The rows are grouped in 4 different ways at once. Each group adds its own fixed numbers to the row, and there is some noise. The rows also spread widely along 14 directions, which tell nothing about the answers.
In the rows, zero is written as 128.
Some rows, each with its group in each grouping after it:
[148 129 111 117 105 166 148 142 121 105 126 111 132 114 113 118  91 105
 113  67 192 145  87 111  87] => K291 muk vedun (0)
[158 105 173 154 135 112 126 137 137 150 130 116 159 144 121 164 158 142
 145 173 176 118 140 120 135] => K140 muk Noz (2)
[149  94 114 115 108 142 188 158 143  86 135 121  83  51 133 145 165 140
 135 155 146 115 180 128  90] => K523 Laro Lito (2)
[118 121 161  84 168  41 131 104 146 138 172 175 167 124 144  99 152  68
 163 109 104 204 132 120 120] => K523 puvi Kazu (1)
[153 141 114 134 121 194 142 148 144 143 162  99 145 109 173 114  61 119
 130  88 134 114 122  91 117] => K4 puvi Kazu (1)
[164 190  49 109 119 121 115 166 121 172 131 139 140  99 163 171  92 142
 169 100  79 110 158  91 153] => K140 Laro Noz (3)
[149 113 152 180 152 189 147 162 122  84  96 148 165 156 101  95 133 198
 144 100 194 144  49 126 124] => K330 pigo Lito (0)
[173  99  96  93 139 110 125 121 112 137 111 111 111  72 127 156 133 134
 126 194 118 146 177 100  51] => K291 pigo vedun (3)
[100  93 143 115 126 116 122 155 114 132 109 126 123 143 124 104 172 127
 111 158 150 103 127 174 118] => K180 Laro Kazu (3)
[134 144  72 118 111  97 106  99 148 112 138 155 124  95 118 177 146 108
 116 131 125 166 138 112 100] => K330 Laro Lito (3)
[138 115 121 115  70 136 107 114 183 114 146 159 128 124 141 137  78  77
 117  53 104 123 140 113 101] => K4 puvi Lito (2)
[102  97 166 157 135 142 149 160 142 133 155  86 136 112 135  80 137 127
 131 139 117 129 135 180 137] => K180 Laro Noz (0)
[111 141 158  96 138  91  78 105 114 159 133 128 141 172 132 146 130  80
 107 135 168 132 105 139 141] => K291 muk Lito (0)
[135 102 134 133 108 115 148 168 117 117 109 142 181 115  87  99 159 132
 124 119 142 149 101 147 101] => K291 pigo vedun (0)
[145 148 108 117  66 127 118 138 145 132 120 154 183  83 150 156 116 125
  94 118 117  96 128  67 127] => K180 pigo Lito (0)
[103 168 166 132 186  70  90 119  98 161 120 111 167 139 149  63  90 113
 149 125  62 191 122 123 128] => K291 puvi Kazu (3)
[103 151 130 140 127 100  86 103 129 177 106 107 167 168 117 177 164 137
 103 141 155  96  73 134 142] => K330 puvi Lito (0)
[124 183  92 152 195 153 120 111 123 105 165 112 102 101 166  98  77 125
 147 112  96 199 114 121 155] => K330 muk Lito (1)
[130 175 149 163 156 143 150 112 135 101  86 113  92 139 142 138 135 184
 128 116 171 103  90  95 163] => K4 Laro vedun (3)
[116  92 162  80 138  97 151 121 134 131 114 149 181 129 147 113 223 147
 112 155 174  85  85 113 137] => K330 pigo vedun (2)
[ 75 111 151 102 175 109 105 148 105 131 100 139 140 160 153  33 147 131
 137 120  88 131  87 187 141] => K180 puvi vedun (3)
[160 137  54 153 127 163 109 183 114 153 125 131 164 114 122 143 109 158
 159 127 109 142 134 129 117] => K180 muk Lito (2)
[128 121 175 159 162  77 142 102 162  82 102 154  76 157  92 131 145 147
 172  92 146 165 126 152 129] => K291 Laro Noz (3)
[ 87  90 164 118 124 100 130 144 133 119 115 142 177 140 128  72 198 126
 104 143 135 102  93 167 141] => K330 muk vedun (0)
[134 157 129 185 143 142 175 144 136  66 115 111  82  46 149 117 126 180
 147 151  95 147 168 108 145] => K140 Laro Lito (2)
[149 157 177 169 107 148 121 151 147 122 124 124 158 113 157  81  34 120
 125  82  86 137 144  81 140] => K523 muk vedun (0)
[144  94 134 133 145  98 126  65 179 115 170 136 150  95 121 159 151 105
 134 137 158 215 133  97  67] => K180 Laro Lito (1)
[125 180 120 130 127 123 118 107 113 139  87  77 114 104 146 159 100 148
 103 129 137  99 110  90 116] => K291 puvi Lito (3)
[154 122 115 153 105 165 145 130 153  90 156 153  78  80 138 175 148 112
  90 192 158 124 162 117 155] => K180 pigo vedun (0)
[107 103 133 139 102 158 116 104 165  87 141 151 155 132 130 103 148 113
  87 102 152 138  83 144 122] => K291 pigo Lito (2)
[193 100 111 104 127 153 138 161 130 111 141 165  84 109 127 158  92 116
 159 129 151 151 172 120  93] => K523 pigo Lito (3)
[129 100 140 125 113 155  89  97 184 158 167 135 126 168 156 162 129  93
 104 124 169 105 122 134 136] => K180 Laro vedun (3)
[133 134 126 104 138 109 131 143 142 169 207 137 171 113 161 112 121  66
 147 115 119 165 143 126 148] => K523 muk Kazu (0)
[152 112 135  81 102 109 119 119 143 127 114 198 174 161 123 155 163 113
 118  90 194 117  75  96 128] => K140 pigo vedun (0)
[156 124 146  99 165  56 105 117  96 127  90 172 122 142  95 145 145 114
 144 160 134 191 135 116  99] => K523 pigo vedun (1)
[134 114  79 116 101 100 173 148 149 109 126 148 172  48 136 125 203 152
 131 154 101 113 144 104 115] => K4 muk vedun (0)
[108 152 126 148  90 101 159 143  99 101  49  60 109  95  95 129 136 161
  85 126 145  80 110 130 102] => K4 muk Noz (3)
[116 141  81  84 143  98 122 127 125 135 161 185 201 109 137  91 168  97
 133 104 105 194  83 129 136] => K523 pigo vedun (0)

New rows, each followed by its group in each grouping:
[136 137 155 103 129  99 109  80 153 121 117 151  74 156 126 162 105  91
 124  83 159 142 124 111 117] => K523 Laro vedun (0)
[150  77 146 158 120 161 141 110 137  67 102 123 105 109  93 144 156 156
  94 178 192 133 114 123  76] => K330 pigo Noz (0)
[139 149  58  99 156 156 135  91 112  98 117 128 123  88 133 134 147 146
 109 125 165 166  71  94  92] => K291 pigo vedun (0)
[158 109 135 105 128  86 147 182 132  99 113 197  86 110 138 136 143 133
 187 132  98 113 199 139 153] => K140 muk Lito (2)
[ 92 165 116  92  77  88 116 114 142 146 158 147 161 140 139 156 162  55
  72 101 162 108  99 122 166] => K4 Laro Kazu (1)
[120 131 126 113 174  84 164 105 125 108 106 104  55 103 127 152 178 154
 154 151 145 111 136 145 136] => K291 muk Noz (0)
[116 154 110 173 122 158 137 208  82 151 116  93 163  93 128 118 152 169
 107 197 113 100 122 158 172] => K180 pigo Lito (0)
[123  98  76 153  92 175  88 133 154 138 151 136 184 127 121 135 150 127
  88 143 120 127 102 156 110] => K330 pigo Lito (2)
[108  96 113 174 125 152 150 104 201 112 157 103 117 109 134 125 142 152
 129  93 113 109 114 162 128] => K330 muk Lito (0)
[128 146 152 155 119 125 106  98 171 109 135 184 169 156 147 143 141 136
 113 107 153 136  86 102 176] => K140 pigo Lito (3)
[115 146  80  68  90  92 114 134 137  93 162 214 161  86 143  98 145  50
 109  93  95 188 130 120 125] => K523 Laro vedun (0)
[ 97 126 105 152 145  98 160 129 154 127 139 129 175  95 131 105 209 159
 143 139 105 132 106 150 139] => K291 puvi Kazu (3)
[140 189 117 135 145 107  77  95 112 105 110 167  83 146 125 185 124 106
 101 168 161 164 127  96 156] => K330 Laro vedun (3)
[139 130 106  84  73  96  94 124 167 156 145 180 129 146 138 168 105  63
 125  63 114 114 144 123 132] => K140 Laro vedun (0)
[141 124 141 116 192  88 138 103 126 122  92 135  50 155 110 154 151 153
 163 130 153 138 122 150 133] => K291 pigo vedun (3)
[130 112 119 119  88 108 170 143 128 118 134  76 102  71 101 164 145 103
  97 140 172 123 148 143  78] => K330 Laro Lito (3)
[137  91 117 119 175 120 155 108 156 145 148 105  92 116 133 176 190 152
 165 164 159 114 135 157 112] => K291 puvi Lito (1)
[120 111  99  95 112 126 129  82 178 144 153 123 125 101 161 147 151 110
 100 119 112  98 122 118 121] => K4 pigo vedun (0)
[131 132 106 132 146 132 133 140 127 135 178 105 122 107 126 126 113  87
 136 129 132 187 128 158 112] => K4 puvi Lito (3)
[154 112 145 136 134 153 162 200 109 124 111 101 125 104 134  95  96 155
 163 122 121 114 147 138 100] => K4 puvi Lito (3)
[129 108 126 107 133 114 110 142 141 200 148  92 115 137 150 141 104 106
 150 116  97 101 169 148 115] => K180 Laro Kazu (2)
[148 142  87  78 131 118 122 150  89  89 108 171  70 115 119 132 108  84
 130 110 154 167 136 123 111] => K180 muk vedun (2)
[150 154 107  60 131 104  91 120 101 170 156 119  91 113 173 173  86  61
 110 163 130 112 177  89 126] => K330 muk Kazu (0)
[145 142  85 177 101 103  94 136 182 202 154 109 173 135 121 180  93 129
 155  88  64 117 153 137 136] => K330 muk Lito (3)
[ 93 145 120 184  80 125 145 127 162 150 140  63 118 108 105 162 149 116
  75 125 129  90 118 165 151] => K330 Laro vedun (0)
[115 164 123 152 120 121  94 143 117 137 103 125 172 126 129 108 103 138
 118 113  90 147 114 122 125] => K523 Laro Lito (1)
[115 130 158 208 135 155 154 124 173 145 151  78 135 140 129 133 138 158
 136 105 152 120 107 144 162] => K140 Laro Kazu (2)
[117 147 112  83 161 114 118 128  78 121 137 129 135 141 115 121 162  97
 122 139 192 186  77 143 116] => K4 Laro Noz (0)
[138 166 145 122 151  62 119  85 161 122 129 187 128 151 125 159 120 120
 158  62 124 164 100  92 162] => K330 pigo Lito (0)
[ 93 128 110 131 150  79 125  43 198 121 129 132  58 118 152 195 193 143
 122 145 102  81 134 142 155] => K330 puvi Lito (1)
[118 127  62 144 110 105 118 139 131 157 121  89  99 114  94 152 130 113
 125 118  80 131 149 181 108] => K4 muk vedun (2)
[ 81 111 112 106 104 113 141 108 127 109 106 110 158 101 125 117 205 135
  64 152 149  97  78 147 111] => K4 pigo Lito (1)
[ 78 141 145 137 126 125  90 118 156 154 167 139 119 187 147 122 138  82
 101 108 128 105 105 182 195] => K330 Laro Kazu (0)
[148 135  76  56 162 149 144 121 119  93 178 176  99  95 173 114 128  79
 150 110 152 180 123  99 112] => K4 puvi Kazu (2)
[117 131 116 105 121  85 101  90 116 120  85 157 104 163  94 193 195 127
  93 153 190 111  84 144 136] => K140 pigo Noz (0)
[148 134 115 117 154 118 146 138 152 123 175 174  64 123 152 176 145 108
 162 138 130 128 163 153 195] => K140 pigo Lito (1)
[ 97 166 176 141 126  93 112 161  76  77  61 145 107 153 100  94 125 123
 101 131 142 144 108 152 148] => K4 Laro Lito (1)
[135 135 157  93 109  63 105 132 112 151 101 108 100 132 120 151 100  91
 123 136 114 117 175 127 101] => K4 Laro Noz (3)
[156 118 117 141 100 134 148 183 131 118  96 165 142 110 128 163 187 170
 133 174 150  76 151 120 150] => K140 Laro vedun (1)
[138  56 108 128 116 194  88  91 174 112 160 160 139 134 156 129 148 121
  91 163 152 128 120 133  93] => K140 pigo Kazu (0)
[ 97 127 104 146 102 121 136 115 148 149 142  86 109 107 124 176 177 115
  81 161 154  91 131 154 136] => K180 Laro Kazu (1)
[ 98 118  57 163 131 170 114 130 120 123 116  98 141 117 120 126 185 158
  88 173 141 122  83 179 125] => K140 muk vedun (1)
[125 138 149 173 140 145 122 144 147  92 104 158 139 131 151  86 134 167
 139 129  98 116 128 122 170] => K291 muk vedun (2)
[134 155  90 141 107 139 103 177 104 141 120 146 183 114 135  95  90 118
 133 100  79 151 122 120 122] => K140 puvi Kazu (2)
[114 103 127  85  58 102 151 154 156 125 101 164 164 120 139 147 207 128
  91 120 163  16 110 123 150] => K330 muk vedun (0)
[125 108 135 160 195 120 158 112 146  71  73 148 112 117 121  95 183 234
 187 122 120 152 100 125 105] => K4 Laro Lito (0)
[100 164 101 156  90 142 118 164 115 111 120 131 158 104 131 105 138 129
  96 129 103 122 111 149 160] => K140 Laro Noz (0)
[129 147 100 119 125  89 145 126 138  86 115 158  47  96 119 170 155 127
 142 132 115 132 172 135 137] => K4 Laro Lito (2)
[113 177  63 155  88 160 127 151 116 106 118 126 175  95 117 129 145 136
  92 118 138 128  73 127 137] => K291 puvi Noz (0)
[122 151 172 129 119 109  93 159 112 166  87 122 139 147 162 143 131 148
 114 179 108  49 150 126 166] => K523 puvi Lito (3)
[120  84 156 122 161 171 106 106 135 128 119 108 159 134 166 110 168 169
 115 175 177 113  97 114  96] => K180 Laro Lito (2)
[ 88 123 142 184  85 140 119 130 168 159 142  56 129 126 128 126 121 121
  88 128  89  79 140 181 144] => K4 Laro Noz (0)
[160  92 130 205 144 165 140 133 169 130 125  75  78  91 125 155 117 183
 148 183  89 118 196 135 100] => K330 Laro vedun (2)
[146 108 167 132 129 102 156 158 174 119 178 194 212 101 159 114 183 127
 169 142 118 136 145  99 163] => K330 puvi Lito (2)
[159 120 134 157 146 148 112 136 121  84  78 185 120 172  88 141 144 162
 133 131 184 152  90 130 125] => K291 pigo vedun (1)
[148 150 144 125 119 121 116 153 101 172 118  76 117 131 123 163  73 111
 126 118 163 127 138 116 104] => K180 Laro Lito (3)
[173 129 104 134 122 140 169 130 145 115 146 103  94  66 122 166 101 119
 143 107 156 167 156  86  82] => K180 Laro vedun (2)
[139 123  81  99 167 143  80 115 142 110 125 183  96 144 157 112  91 131
 170  84  93 173 130 132 104] => K180 Laro Lito (3)
[110 136 134 135 117 147 107 170  79 128 124  97 118 123 124 136 155 107
  75 218 174 105 133 172 150] => K291 muk Lito (0)
[ 91 108 161 125 131  41 128  72 171  95  98 145  88  92 137 134 176 133
 119 151  79 115 164 130 126] => K180 muk Lito (0)
[130  88 169 111 125  96 167 138 142 122 128 128 157 120 106 141 201 139
 142 135 201 124 110 136 104] => K291 Laro Lito (0)
[112 146 126 101  95 109 140 146 144 139 158 131 140 109 147 143 152  89
 117 109 140 103 137 136 157] => K291 Laro Lito (2)
[121  98 132 140 128 134 145 168 121  59 110 173 101 135  95 102 167 133
 135 123 173 164 112 187 117] => K140 Laro Lito (3)
[147 138 111  86  96 149  44 145  73 154  68 109 138 127 142 139  52 108
  86 155 111 103 143  98  57] => K291 puvi Lito (0)
[100 108 149 159 101 118 140 123 168 106 148 125 123 122 110 113 137  99
  99 105 114 140 121 176 138] => K4 pigo Lito (1)
